The rows come from 7 hidden closed curves, with some noise, and rows from the same curve form a group. Each curve winds through 4 dimensions. The rows are also pushed far along 2 directions, which tell nothing about the answers.
In the rows, 128 means zero.
Known rows, each followed by its group:
[115 153 116 104 181 171 163  93 165] => (1)
[104 147 148 153 138 104 162 155 135] => (5)
[121 131 147 129 116 126 155 148 144] => (2)
[160 113  85 102 120 176  66  78 125] => (5)
[120 161 141 133 140 102 176 160 128] => (0)
[113 166 170 130 169 106 218 166 122] => (3)
[124  94 125 119  95  88  91 133 134] => (3)
[130 153 131 130 160 126 147 121 108] => (4)
[136 126  81 125 147 179  92  68 136] => (1)
[131  93 126 135  89 136 106 134 135] => (2)
[143 149 120 123 151 164 119  94 114] => (1)
[119 140 136 149 125 125 141 136 129] => (5)
[111 110 173 138 114  47 133 166 108] => (0)
[126 103 128 133 104 138 102 125 138] => (3)
[122 154 184 117 138  79 185 169 118] => (5)
[127 147 125 145 132 149 137 117 129] => (5)
[120 171 127 138 194 171 180 112 124] => (6)
[120 135 144 112 138 134 170 144 151] => (6)
[127 110 134 158  91  92 109 162 105] => (2)
[119 150 114 106 176 178 159  86 162] => (1)
[153 149  83 110 142 197 114  70 136] => (6)
[137 147 139 136 112 141 141 136 128] => (3)
[111 147 135 130 166  96 149 139 123] => (2)
[137 117 113 144 102 105  87 143 106] => (4)
[139 119 108 127 132 155  82  88 119] => (1)
[123  87 146 142  88 128 110 136 134] => (6)
[149 147 113 117 146 145 130 119 105] => (5)
[144 160 119  98 178 204 162  80 139] => (4)
[109 165 174 145 136  80 199 189 125] => (2)
[105 175 177 104 174 105 252 191 155] => (0)
[120 118 132 123 118 121 131 142 147] => (5)
[137  95 107 122 113 129  75 110 119] => (0)
[115 131 157 115 133 113 154 130 148] => (0)
[142 104  97 126 123 141  73 100 115] => (0)
[106 161 168 147 144  97 181 160 130] => (5)
[119  82 134 139  77  70  70 144 126] => (2)
[146  95 117 116  96 142 100 125 125] => (0)
[108 113 139 136 129  74 128 155 125] => (1)
[132 131 117 131 118 166 129 119 145] => (2)
[136 161 136 131 138 133 165 146 116] => (4)
[139 155 122 122 160 150 152 127 110] => (4)
[122 132 123 115 141 161 141 101 158] => (6)
[117 119 136 138 130 121 129 140 129] => (3)
[139 107  86 132 125 170  71  89 126] => (6)
[164 118  79 126 122 188  66  79 103] => (4)
[120 133 120 130 142 102 126 134 122] => (6)
[138 135 118 131  99 139 118 136 136] => (4)
[129 133 109 107 144 168 118  87 158] => (0)
[117 144 136 136 129 100 144 160 128] => (1)
[129 128 110 112 128 125 118 121 138] => (6)
[148 114 104 121  77 143  73 103 137] => (3)
[128 111 121 116 106 101 106 126 137] => (3)
[129 129 116 115 155 146 124  91 130] => (2)
[130 132 157 136 121  87 149 161 104] => (4)
[106 127 158 125 111  88 174 174 158] => (1)
[127 164 140 115 166 167 191 116 141] => (3)

New rows, each followed by its group:
[132 119 130 135 130 146 132 119 120] => (3)
[138 160 113 126 142 156 144 130 128] => (4)
[124 144 167 114 145 127 165 135 133] => (1)
[127 144 130 132 154 189 158  99 141] => (6)
[126 110 126 126  98 111  99 138 139] => (4)
[146 129 114 132 125 125  90 113  97] => (5)
[121 145 177 127 146  94 175 158 110] => (1)
[137 117 163 124  95  82 117 151 107] => (5)
[129 111 136 138 104 134 120 120 129] => (6)
[143  90  94 120 107 189  71  72 141] => (3)
[121  98 147 139 102 137 124 133 138] => (6)
[106  78 156 154  52  14  78 189 122] => (4)
[128 133 110 113 138 124 123 122 137] => (6)
[126 115 136 153  74  72  99 166 115] => (4)
[111 111 154 133 119 127 146 139 150] => (6)
[133 160 111 130 154 141 138 127 117] => (4)
[116 138 136 117 146 152 156 113 160] => (6)
[123 127 168 146 103 103 157 173 120] => (3)
[142 151 119 113 166 185 126  77 124] => (1)
[120 151 119 123 161 143 159 132 142] => (5)
[136 120 152 137  99  82 129 163  99] => (5)
[114 116 138 121 147 124 148 129 137] => (3)
[144 128 129 130 118 110 102 128  95] => (5)
[136 165 105 137 152 193 125  75 134] => (5)
[111 105 147 120 107  58 128 162 135] => (3)
[125  95 106 125  90 130  84 118 156] => (1)
[128 105  96 141 128 157  73  90 128] => (6)
[143 157 131 124 129 158 143 123 128] => (1)
[103 136 154 158 123  88 154 167 131] => (5)
[116 143 138 110 167 160 177 117 155] => (3)
[114 124 147 123 135 102 133 140 133] => (1)
[126 123 155 129 102 113 127 135 134] => (5)
[139 133 151 118 118 105 153 156 112] => (5)
[144 109 116 121  92 165  86  94 143] => (5)
[117 157 129 142 176 141 162 120 119] => (6)
[136 179 138 121 169 154 164 108 121] => (5)
[155  96  87 117  79 177  67  92 142] => (0)
[128 177 128 104 186 201 201 105 158] => (6)
[153 123 113 111 133 182 111  85 121] => (4)
[113 120 134 118 154 123 150 127 140] => (3)
[100 122 162 117 135  55 169 176 140] => (3)
[129 159 114 136 128 135 128 122 135] => (4)
[128 127 126 152 107 136 100 110 124] => (5)
[124 216 123 100 224 163 229 119 141] => (6)
[116 126 132 116 129 135 150 125 162] => (1)
[108 137 137 125 125 104 164 162 160] => (1)
[113 160 120 128 182 132 156 117 132] => (6)
[164 149  86 121 140 203 101  68 111] => (5)
[134 111 115 121 123 147  84  97 130] => (1)
[148 117  65 118 130 181  60  66 132] => (6)
[132 185 135 118 185 135 176 125 110] => (5)
[117 101 131 118 123  98 117 133 139] => (3)
[144  98 127 130  80 155  95 113 133] => (3)
[116 120 170 137 107 105 161 172 135] => (3)
[106  92 160 125 100  38 129 178 133] => (3)
[142 145 138 128 117 147 138 128 125] => (1)
[156 149 102 124 138 177 115  90 111] => (5)
[137 134 115 130 141 139 129 130 113] => (6)
[142 144 138 120 115 157 138 125 138] => (1)
[118 131 149 111 139 116 154 141 143] => (4)
[116 124 123 131 143 111 133 127 132] => (1)
[119 129 135 113 128  94 139 141 141] => (3)
[127 130 105 118 123 154 114 111 158] => (1)
[129  84 136 131  85 101  70 129 120] => (1)
[124  80 113 159  70  99  42 126 117] => (5)
[138 119 122 119 116 167 126 113 141] => (6)
[127 120 115 145 108 144 109 120 136] => (5)
[118 124 143 113 122  90 150 161 142] => (6)
[119  97 120 146  93  82  94 149 123] => (1)
[127 124 144 132 115 147 140 135 140] => (3)
[127 105 138 127  89 127 108 130 144] => (5)
[134  95 100 114  98 141  70  95 146] => (3)
[149 156 122 124 145 176 130  95 117] => (1)
[130 113  97 125  99 148  97 113 157] => (1)
[143 135 100 126 136 147 115 113 113] => (6)
[123 155 151 122 136 118 182 151 139] => (0)
[130 120 109 104 142 168 111  78 151] => (2)
[138  61 106 146  84 130  46 106 108] => (3)
[130 111 140 126 112  94 137 169 116] => (0)
[118 106 186 146  63  31 137 217 111] => (1)
[140 120  89 133 148 198  90  72 123] => (3)
[144 111 116 111 114 154 118 121 132] => (0)
[148 131 110 134 112 154  90 106 114] => (1)
[143  98 113 140 102 107  69 126  92] => (4)
[118 106 122 130 141 121 116 122 125] => (3)
[139 124 112 118 126 192 123  93 146] => (6)
